The rows come from 4 hidden closed curves, with some noise, and rows from the same curve form a group. Each curve winds through 10 dimensions. The rows are also pushed far along 6 directions, which tell nothing about the answers.
In the rows, zero is written as 128.
Known rows, each followed by its group:
[ 99  96 134 107 160 128 104 153 118 129 170 120 121 137 184 125 119 121
 122 100 124 145 147 119 114 139 124 125 107 140] : j_350
[126  83 108 102 192 138 108 126 130 102 164 123 151 130 163 121 143 131
 146 106 138 112 117 135 120 140 138 101 114 145] : j_131
[168 168 108  99 109 161 120 167  84 123 137 184 109 128 220 157 131 111
  94 126 111 135 143 163  76 184 121 103 136 140] : j_350
[190 149 124 123 143 110 163 112 156 118 133 114 152  73 117 144 109 154
 106 156 156 141  80 121 131 110 123  78 115 116] : j_225
[121 134 105 108  58 125 167  96  88 136  38 117 175 127  77 164  99 118
 165  78 111  92 103 228 121 113 159 139 142 136] : j_350
[ 87 102 125 146 124 123 114 118  99 151 106 119 115 129 130  94 127 130
 153 124 137 116 135 119 129 135 134 149 174 166] : j_225
[ 79 126 113 128 111 146  85 127 115 136 130 134 115 127 130 113 127 104
 130 106 114 127 171 123 120 137 134 152 144 143] : j_131
[135  79 131 120 138 106 181  94 165 106 142  97 166 116  73 154 103 113
 141 117 148 137  80 138 149  74 151 115  42  74] : j_131
[163 147 102 130 145 124 145 143 127 127 113 131 134 125 124 145 126 152
 136 131 129 114 104 148 123 140 126 115 126 140] : j_237
[148  94 141  84 145 124 150 166 109  52 127 146 160 175 106 145 111 139
 114  27  98 106  97 162 118 142 132 123  75  97] : j_225
[133 113 112 145 110 100 146 126 115  78  97 141 141 105  81  83 103 157
 136 121 141  95 107  98 146 101 135 145 154 144] : j_350
[ 95 108 148 114 126 140 110 103 109 133 128 112 142 116  91 117 126 101
 121 118 138 133 131 137 152 135 122 135 140 106] : j_131
[139 130  96 121 165 128 117 115 144 166 151 109 121 104 155 138 136 128
 157 183 162 128  99 119 142 138 109  76 148 158] : j_237
[ 75 176 109 136  90 150 100 133  93 163  76 124 125 118 141 127 136  97
 163 169 146 122 141 146 136 139 113 156 212 170] : j_237
[ 68 119 143 194 109 133 142 103 129 164 104 117 129 141  79 127 146 118
 181 164 120 128 147 101 176  90 154 192 127  96] : j_225
[152 120 141 142 149 126 148 124 123 129 105 137 126 136 106 128 119 133
 130 108 134 110  86 121 130 117 137 115 106 110] : j_350
[133 106 140 120 144 129 131 130 100 123 127 128 150 133 131 124 135 155
 134  79 103 119 143 150 127 148 147 132 138 139] : j_131
[140  93 131 165 176  98 135 105 150 122 151 117 153 112 100 124 123 134
 124 166 156 160 100  70 119 104 136 116  81  96] : j_350
[106 145 126 139 109 144 140 114 115 155 123 120 110 113 147 139 136 131
 136 115 130 138 141 131 148 136 123 134 166 140] : j_225
[140 157 142 133 120 122 129 130 150 123 141 115 134  94 114 149 120 133
  99 128 134 163 135  93 127 121 131 137 108 112] : j_350
[127 136 124 122 166 144 133 113 152 157 157  86 134  87 159 138 144 116
 144 172 173 160 122 135 144 125 117  99 140 143] : j_131
[ 78 121 132 140 106 160 143  93 115 169 120 109 138 119 121 153 144 108
 162 127 124 131 133 160 169 130 142 159 146 107] : j_350
[120 137 145 124 104 134 139 139  77 117  86 142 162 147 103 147 127 144
 137  58  90 119 146 156 135 143 149 149 138 122] : j_350
[142  80 120 115 146 126 143 145 113  90 147 148 142 132 140 117 118 137
 129  92 114 104 113 141 119 131 148 120  94 119] : j_225
[ 95 121 119 103 142 149  98 181  97 109 153 142 120 167 173 130 140 122
 132  85 105 143 178 141 126 167 108 142 138 146] : j_237
[109 122 132 124 124 136 117 109 148 125 134 119 125 103  97 115 122 115
 129 135 139 114 124 111 155 109 130 134 129 116] : j_350
[ 98 105 121 122 111 129 132 134 135 111 159 134 117 139 147 135 123 133
 119  76  99 139 152 120 132 130 129 146 113 120] : j_225
[115 141  86 113 124 157 122  92 162 151 114  96 156 103 125 144 147 105
 160 156 141 134 104 196 106 135 126 117 156 140] : j_350
[102 136 116 145 106 140 134 117 111 143 118 127  99 103 123 132 116 106
 130 130 153 140 133 118 146 124 133 159 134 128] : j_131
[142 136 151 133 114 116 139 130 128 136 112 127 145 126 117 138 134 141
 142 141 116 122 133 127 127 121 151 142 122 131] : j_225
[111 145 128 140  92 125 128 126  88 160 109 144 122 124 157 156 105  99
 117 128 123 159 145 126  97 130 137 141 113 123] : j_350
[174 148  99 121 145 112 125 109 180 114 122 107 177  86  96 115 120 151
 121 164 141 133  86 141  96 103 114  63 137 138] : j_131
[148 132 120 142 147 119 159 116 136 100 109 117 150 107  98 142 120 134
 136 112 157 136  93 113 134 104 140 125 106 120] : j_131
[119 112 113 120 133 137 116 126 159 106 143 127 149 122 113  95 141 135
 135 133 117 118 120 138 127 120 108 101 151 126] : j_131
[126 127 144 142  66 114 164  86  95 140 100 154 132 123  98 172  97  98
 123 133 127 128 112 115 160  99 147 130  92  68] : j_131
[128 102 106 118 166 113 107 124 121 156 170 115  99 121 162 109 128 134
 129 168 156 137 139 111 142 152 102  98 145 161] : j_237
[127 157 148 171 107 112 116 111 125 127 101 138 119 102  91  89 127 136
 113 195 148 123 135  65 151 106 128 161 162 122] : j_237
[102 112 112 147 131 125 122 109 150 127 107 108 143 131  93 108 134 120
 157 130 135 122 113 130 110 110 141 144 133 138] : j_350
[147 154 127 143 141 109  96 149  96  73  81 156 146 118  80 102 113 154
 111 102 135 104 114  66 114 136 132 141 156 151] : j_237
[ 93  86 116 105 128 127 131  86 135 175 141  95 145 137 151 155 127  97
 172 138 132 131 132 176 132 115 144 107 104 134] : j_131
[103 139 156 148 112 144 127 102 111 134  87 123 155 121  77 140 132 102
 135 107 131 137 120 119 135 118 152 155 127  98] : j_225
[116 124 116 120 118 107 129 101 138 124 121  96 156 101  89 135  93 122
 127 128 148 138 116 132 137  93 126 119 114 122] : j_131
[ 64  90 149 152 133 122 125 108 152  98 166 117 132 134 134 106 161 146
 146 120 126 143 157  59 175 115 130 177 155 119] : j_225
[110 113 121 113 146 148 158  87 171 191 178  71 123 100 172 168 147 114
 157 159 153 154 116 167 161 123 123 102 122 123] : j_225
[112 119 134 144 135 109 116 126 108 102 112 141 153 142 116 108 130 136
 140 116 129 130 140  85 132 113 124 122 150 141] : j_131
[112 170 141 113  76 167 124 151  86 135 103 179 106 172 175 165 140 100
 124  78  85 112 165 159 129 149 129 139 139 117] : j_237
[119 152 157 123  84 130 125 134 125 147 100 131 137 126 118 147 124 115
 133 105 107 130 140 127 113 119 145 139 125 131] : j_225
[156 145 136 154 137 113 128 120 128 134  93 132 149 125 103 124 139 145
 138 160 127 119 118 118 107 121 150 134 129 138] : j_225
[114 131 121 151 146 125 114 130 133 152 143 123 110 138 150 124 133 144
 126 119 124 153 143  96 127 136 107 108 148 143] : j_350
[126 138 131 122 137 152 132 160 129 128 145 148 107 129 182 127 136 117
 129 133 131 118 116 123 127 126 115 113 138 131] : j_350
[111 106 129 104 107 131 139 131  93  84  95 140 150 153 122 122 107 121
 131  56 112  96 116 172 126 120 133 132 129 125] : j_237
[ 84 119 155 162 109 111 113  97 142 163 142 111 111 128 108 118 134 107
 126 170 145 178 155  64 150 114 108 146 140 113] : j_131
[165 152 134 107 133 149 146 107 110 132  93 120 167  90 109 151 124 109
 131 134 154 123  92 185 123 127 137  89 130 116] : j_131
[134 116 114 108 130 115 128 129 107 120 127 128 109 130 149 135  98 126
 108  93 133 120 117 138 111 135 131 129 112 143] : j_237
[ 96  96 139 115 150 131 142 137 142  99 146 109 152 141 125 113 147 163
 159  84 113 108 129 134 171 121 127 138 154 135] : j_225
[175 133  90  78 121 144 129 156 102 132 130 154  94 148 185 142 127 133
 121 105 107  88 132 206  94 184 134 114 130 174] : j_237
[118 105 102 114 142 134 126 125 140 100 149 123 125 134 134 117 127 143
 123  81 122 122 123 137 134 133 112 112 138 136] : j_131
[160 105 129 126 142  92 139 129 115 104 139 132 148 136  92 122  96 139
 101 129 135 147 121 122 128 119 108  96  91 101] : j_237
[114 111 137 142 118 131 139 115 125 167 118 128 107 134 127 132 128 102
 153 143 135 117 121 129 135 115 149 144 109 122] : j_350
[120 122 129 132 101 113 129 103  78 169 111 135 107 136 119 145 105 111
 131 140 136 125 142 128 151 135 131 128 125 128] : j_237
[103 107 134 119 154 127 101 163 100 104 144 139 131 142 166 102 121 131
 123  99 125 128 143 110 111 137 122 133 139 154] : j_350
[125 133 108 116 167 138  70 144 136 119 156 108 118  93 143  50 153 158
 112 173 154 130 141 115 117 179  78 114 237 189] : j_131
[115 139 156 139 104 138 141  95 139 161 156 121 130 107 139 182 135  89
 117 167 135 171 146 106 149 116 151 143  77  71] : j_225
[155 153 144 128 138 136 134 137 107 122  94 135 154 148 103 153 130 139
 120  97 109 118 119 159 118 138 141 131 108 108] : j_237
[133 159 145 163  82  93 135 116 127 166  93 133 116 139 107 153 113 122
 120 161 126 156 133  88 107 115 135 149 114 121] : j_225
[117 147 146 163 117 132 117 122 113 161 112 134 122 127 118 113 133 127
 128 172 120 130 155 113 139 120 131 146 143 119] : j_237
[139 111 150 146 131  96 131 150 105  77 138 157 123 139 111 122  90 162
  75  41 103 147 143  52 122 119 129 136  91 111] : j_225
[134  96 107  96 148 117 143 145 140 106 176 114 131 128 172 134 124 153
 126  86 113 141 141 148 115 140 127 116 112 153] : j_350
[134 159 121 119 129 137 121 183 103 125 146 154 112 131 199 150 117 129
 109 116 117 150 148 114 106 148 112 117 128 145] : j_237
[104  88 138 164 169  87 113 185  93  61 178 155 101 134 139  85 102 183
  92  78 120 143 168   4 151 129 128 187 107 133] : j_237
[139 116 127 115  88 122 163  88  88 139  76 132 130 148  72 172 104 113
 139  87 118  82 106 183 154 127 171 155  85  99] : j_237
[130 127 148 125 110 106 128 111 109 139  99 119 149 124 101 138 115 111
 134 162 145 129 106 123 119 123 138 142 123 120] : j_225

New rows, each followed by its group:
[134 115 134 120 139 132 153 124 134 126 167 114 135 104 143 157 125 139
 114 112 125 151 124 129 144 132 135 124  95 101] : j_350
[124 121 104 146 167 126 104 107 185 102 154 107 154  75  88  86 132 141
 123 176 156 134  96  84 132 101 108 103 149 119] : j_131
[137 169 153 167 103 108 138 164 119 100  99 168 134 124 120 128 102 137
 110 127 124 146 121  54 119  86 123 133 117 110] : j_350
[120 116 116 113 158 130 104 108 143 144 142 104 121 122 135 147 130 111
 133 125 148 130 114 122 118 142 138 126 105 140] : j_237
[157 146 119 108  94 125 116 128 116 124 110 157 106 132 129 154 112 107
 105 111 123 115 130 127  96 146 147 128  98 135] : j_237
[145 182  88  96  99 171 144 113 111 165  65 121 127 128 158 177 143  91
 165 117 140 113 104 243  96 159 137 111 161 169] : j_131
[135 105 126 147 132  92 125 124 113 101 125 137 147 107 101  98 102 152
 123 136 132 123 129  81 128 105 141 127 120 134] : j_131
[109 126 149 129 102 144 146 135  90 112  87 154 149 146 124 142 114  98
 147 108 120 101 105 143 142 102 144 135 112  98] : j_350
[124 160  94 147 124 122  95 135 125 116 120 149  93 114 133 108 117 143
 110 145 143 117 129  64 134 137 105 133 170 161] : j_237
[ 67 128 129 158 114 143 107 146 115 132 144 151  79 156 179  99 146 131
 133 107 112 133 178  82 151 131 107 158 181 151] : j_237
[134 129 100 127 125 133 119 138 108  96 116 145 139 134 141 127 125 130
 113  96 118 135 125 141  84 152 127 131 140 136] : j_350
[110 132 125 119 140 148 105 141 146 107 176 139 118 131 171 139 159 120
 130 140 123 137 156  98 140 145 126 144 128 121] : j_131
[114 111  97 108 157 132 111 133 142 119 144 106 124 113 172  91 131 132
 139 147 154 119 111 148 112 132 103 106 177 177] : j_237
[105 147 119 156  98 125 126 126 114 135 120 138  99 123 135 126 121 137
 119 114 126 144 157  94 143 128 117 151 158 143] : j_131
[ 95 104 105 108 151 157 110 118 164 113 177 108 135 122 159 124 156 127
 138 104 117 134 137 150 130 141 124 125 141 135] : j_225
[122 121  99 113 139 133 113 120 160 129 157 121 112 138 128 151 130 111
 132 123 129 131 125 123 125 136 126 120  95 122] : j_237
[123 123 103 104 127 154 123 135 139  89 112 129 146 123 100 109 139 109
 148 121 135  98 102 165 121 132 131 132 140 129] : j_131
[118  96 117 104 132 128 118 136 105  81 145 158 111 161 136 136 107 130
 106  45 101  92 132 122 140 133 138 135  88 111] : j_237
[132 126 149 128 157 142 117 115 115 136 132 115 147 105 117 125 145 135
 123 124 138 140 130 128 140 149 133 126 148 125] : j_131
[155  83 120 106 181 101 124 126 139  81 174 122 120 129 132  94 124 159
 103 119 153 123 114  94 144 142 103  99 124 138] : j_237
[124 143 132 111 108 137 123 137 127 134 148 138  97 139 210 138 157 142
 124 108 115 141 161 121 112 170 119 134 180 174] : j_225
[162 123 122 138 180 102 131 117 139 126 132 114 173  94  92 138 106 143
 134 161 155 133  76  98 131  99 126  75  93 110] : j_237
[154 177 110 153 115 110 134 149 138 156 109 118 123  66 142 114 112 155
 126 189 148 140 118 105 106 117 117 114 176 174] : j_350
[105 149 133 124 107 149 128 123 152 183 138  99 139  98 120 154 127 103
 151 162 124 143 140 158 141 108 135 127 115 114] : j_225
[130  96 108  94 116 130 139  90 115 182 134 110 125 158 124 165 109  94
 136 125 116 123 126 220 130 135 135  96  75 106] : j_237
[125 122 116 111 119 146 141  98 125 141  95 118 121 152 119 123 153 122
 157 123 135  92 114 192 145 146 124 123 172 147] : j_237
[140 116 122 119 183 129  97 146 131 102 154 123 111 133 132  98 146 155
 111 124 132 107 139 114 132 163 124 150 140 152] : j_237
[143  96 133  64 188 165 118 129 122 120 168 107 157 140 166 146 155 131
 125  64 117 126 125 204 119 177 125  86 123 128] : j_131
[119 108 132 151 149 116 135 130 136 108 158 127 167 108 123 133 121 141
 123 129 121 164 125  84 128 103 135 122  91  94] : j_350
[136 112 119 110 182 129 110 176 134  44 152 147 133 138 163  74 142 151
 121 118 148 109 107  97 118 137  99 112 162 160] : j_350
[141 142 118 138 107 123 115 126 124 135 111 140 138 104 110 107 117 138
 117 141 114 126 135 130 101 127 129 114 147 143] : j_131
[148 127 119 120 166 125 116 106 151 169 142  84 116 110 142 127 136 126
 121 180 156 143 117 153 104 147 126 120 128 150] : j_237
[106 112 119 115 123 131 145 119 146 116 146 115 123 147 155 149 139 111
 140 112 138 144 126 137 136 127 121 130 120 125] : j_350
[100 132 118 141 144 130 126 109 145 151 127 104 119 137 139 144 133 126
 141 116 141 147 115 116 129 123 117 126 136 136] : j_237
[144 133 142 147 110 103 151 148 123  71 139 170 127 152 119 149 102 153
  88  53  98 159 142  60 129 109 125 123  79  91] : j_350
[176 166 127 110  63 114 155 112 120 149 128 153 113 101 130 195  74 106
  77 119 116 152 126 132 114 114 136  91  63  89] : j_350
[132 128 137 118 152 117 114 121 138 126 121  99 160  92  95 120 106 128
 129 141 153 124  97 121 127 102 128 109 123 131] : j_350
[113 132 116 139  95 154 155 106 131 160  90 135 135 143 112 159 136  93
 169 131 116 110 101 181 129 113 147 126 111 100] : j_225
[140 141 103 122 111 122 134 124 142 116 110 122 149 111  96 136 104 135
 121 121 122 123 107 153 113 113 124 114 123 123] : j_225
[146 127 122 112 115 137 156 128 115 168 155 129 106 104 169 168 104 110
 111 124 129 148 124 159 122 138 133 105  89 113] : j_225
[142 121 110 132 149 106 107 142  84 124 127 145 127 130 110 119 100 144
 116 129 127 116 137 108 138 142 117 116 124 133] : j_237
[147 120 102 110 187 144 111 152 143 103 149 135 122 147 166 100 154 154
 134 112 129 107 102 137 120 154  89  69 168 160] : j_350
[125  91  85  90 181 149 108 147 141  83 180 124 142 146 192 122 147 137
 125  77 117 138 129 168  80 169 115 106 125 151] : j_350
[ 88 110 148 133 133 153 129  93 134 172 146 104 139 126 116 156 154  98
 158 141 129 141 136 139 166 126 144 143 113  92] : j_350
[101 114 122 121 121 129  96 121 107 118 117 139 137 126 114 106 118 101
 130 129 136 120 137 120 122 125 127 125 143 131] : j_131
[154 126  93 133 160 137 125 100 137 160 115 109 148  88 119 113 121 116
 147 187 159 114  82 167 111 114 129  77 134 141] : j_225
[ 88 106 149 138 144 118 101 104 127 147 143 113 136 140 133 125 145 118
 141 154 138 143 148  92 143 126 132 143 133 125] : j_225
[127 142 131 135 103 114 138 117 121 131 105 127 135 105 126 124 107 116
 122 160 151 136 109 117 126 100 122 123 136 124] : j_237
[127 121 134 123 121 129 112 139 107 116 144 154 119 128 130 115 118 134
 113 104 110 115 150 103 146 128 123 112 125 122] : j_350
[123 117 121 114 133 121 144 113 119  96 111 126 155 126 102 156  93 124
 127  80 132 105  80 129 139 101 139 114  84  97] : j_237
[ 60  74 140 149 163 143 129  82 144 123 124  83 174 124  54 106 157 128
 187 120 140 109 111 129 193 101 142 158 148 100] : j_350
[104  92 142 119 139 129 129 102 131 146 157 115 130 118 115 133 115 111
 132 116 131 121 126 119 168 105 136 115  93  98] : j_350
[130 161  91 121 122 128 106 114 106 158  81 109 111 116 132 129 119 123
 133 139 154 112 107 158 104 156 121 137 178 182] : j_237
[145 141  78 122 178 127 114 147 145 117 109 103 138 114 150  84 138 167
 139 144 154 117  92 161  91 148  91  93 204 202] : j_237
[160 139 150 133  75 107 157 135 102 158 129 166 108 126 147 176  92 105
 106 138 109 142 149 108 113 112 160 126  51  98] : j_350
[117 129  98 122 156 139 104 102 114 158  98 104 140 104 118  95 132 130
 155 164 162  99  96 163 132 138 106  95 200 172] : j_350
[ 94 167 123 159  99 141 138 115 140 213  78  98 123  99 124 130 126 110
 175 186 146 121 105 151 134  95 131 129 174 155] : j_350
[121 115 124 148 151 120 115 139 109 144 135 132 129 140 128 101 126 144
 135 143 116 128 148 120 139 127 111 116 143 135] : j_237
[ 95 113  92 124 125 128 103 129 125 104 105 122 140 136  77 103 126 123
 159 124 126 100 132 141 137 133 130 158 148 147] : j_237
[128 154 108 113 124 147  98 135 132 104 104 129 129 101 103  88 130 131
 125 129 140  91 116 136 129 135 112 127 190 159] : j_350
[101 147 102 152  93 128 116 134 143 148 116 127  86 106 144  98 130 124
 142 162 139 128 147 106 116 126 126 163 180 179] : j_350
[109 130 138 142  99 118 153 113 136 124 136 128 117 135 138 154 123 111
 127 133 142 159 133  93 147 107 127 147 111 108] : j_350
[156 143  92 101 118 135 131 139 130 127 116 138 146 122 122 162 116 112
 146 133 121 107 101 171 107 132 142 107  97 129] : j_237
[135  84  92  63 161 136 146 112 125 141 138  88 150 137 149 179 102 109
 147  87 129 100  79 239 110 141 150 101  63 130] : j_237
[119 124 155  99 107 140 155  99 153 160 164  99 136 124 126 211 114  90
 114  84 116 163 129 159 136 118 157 134  29  66] : j_350
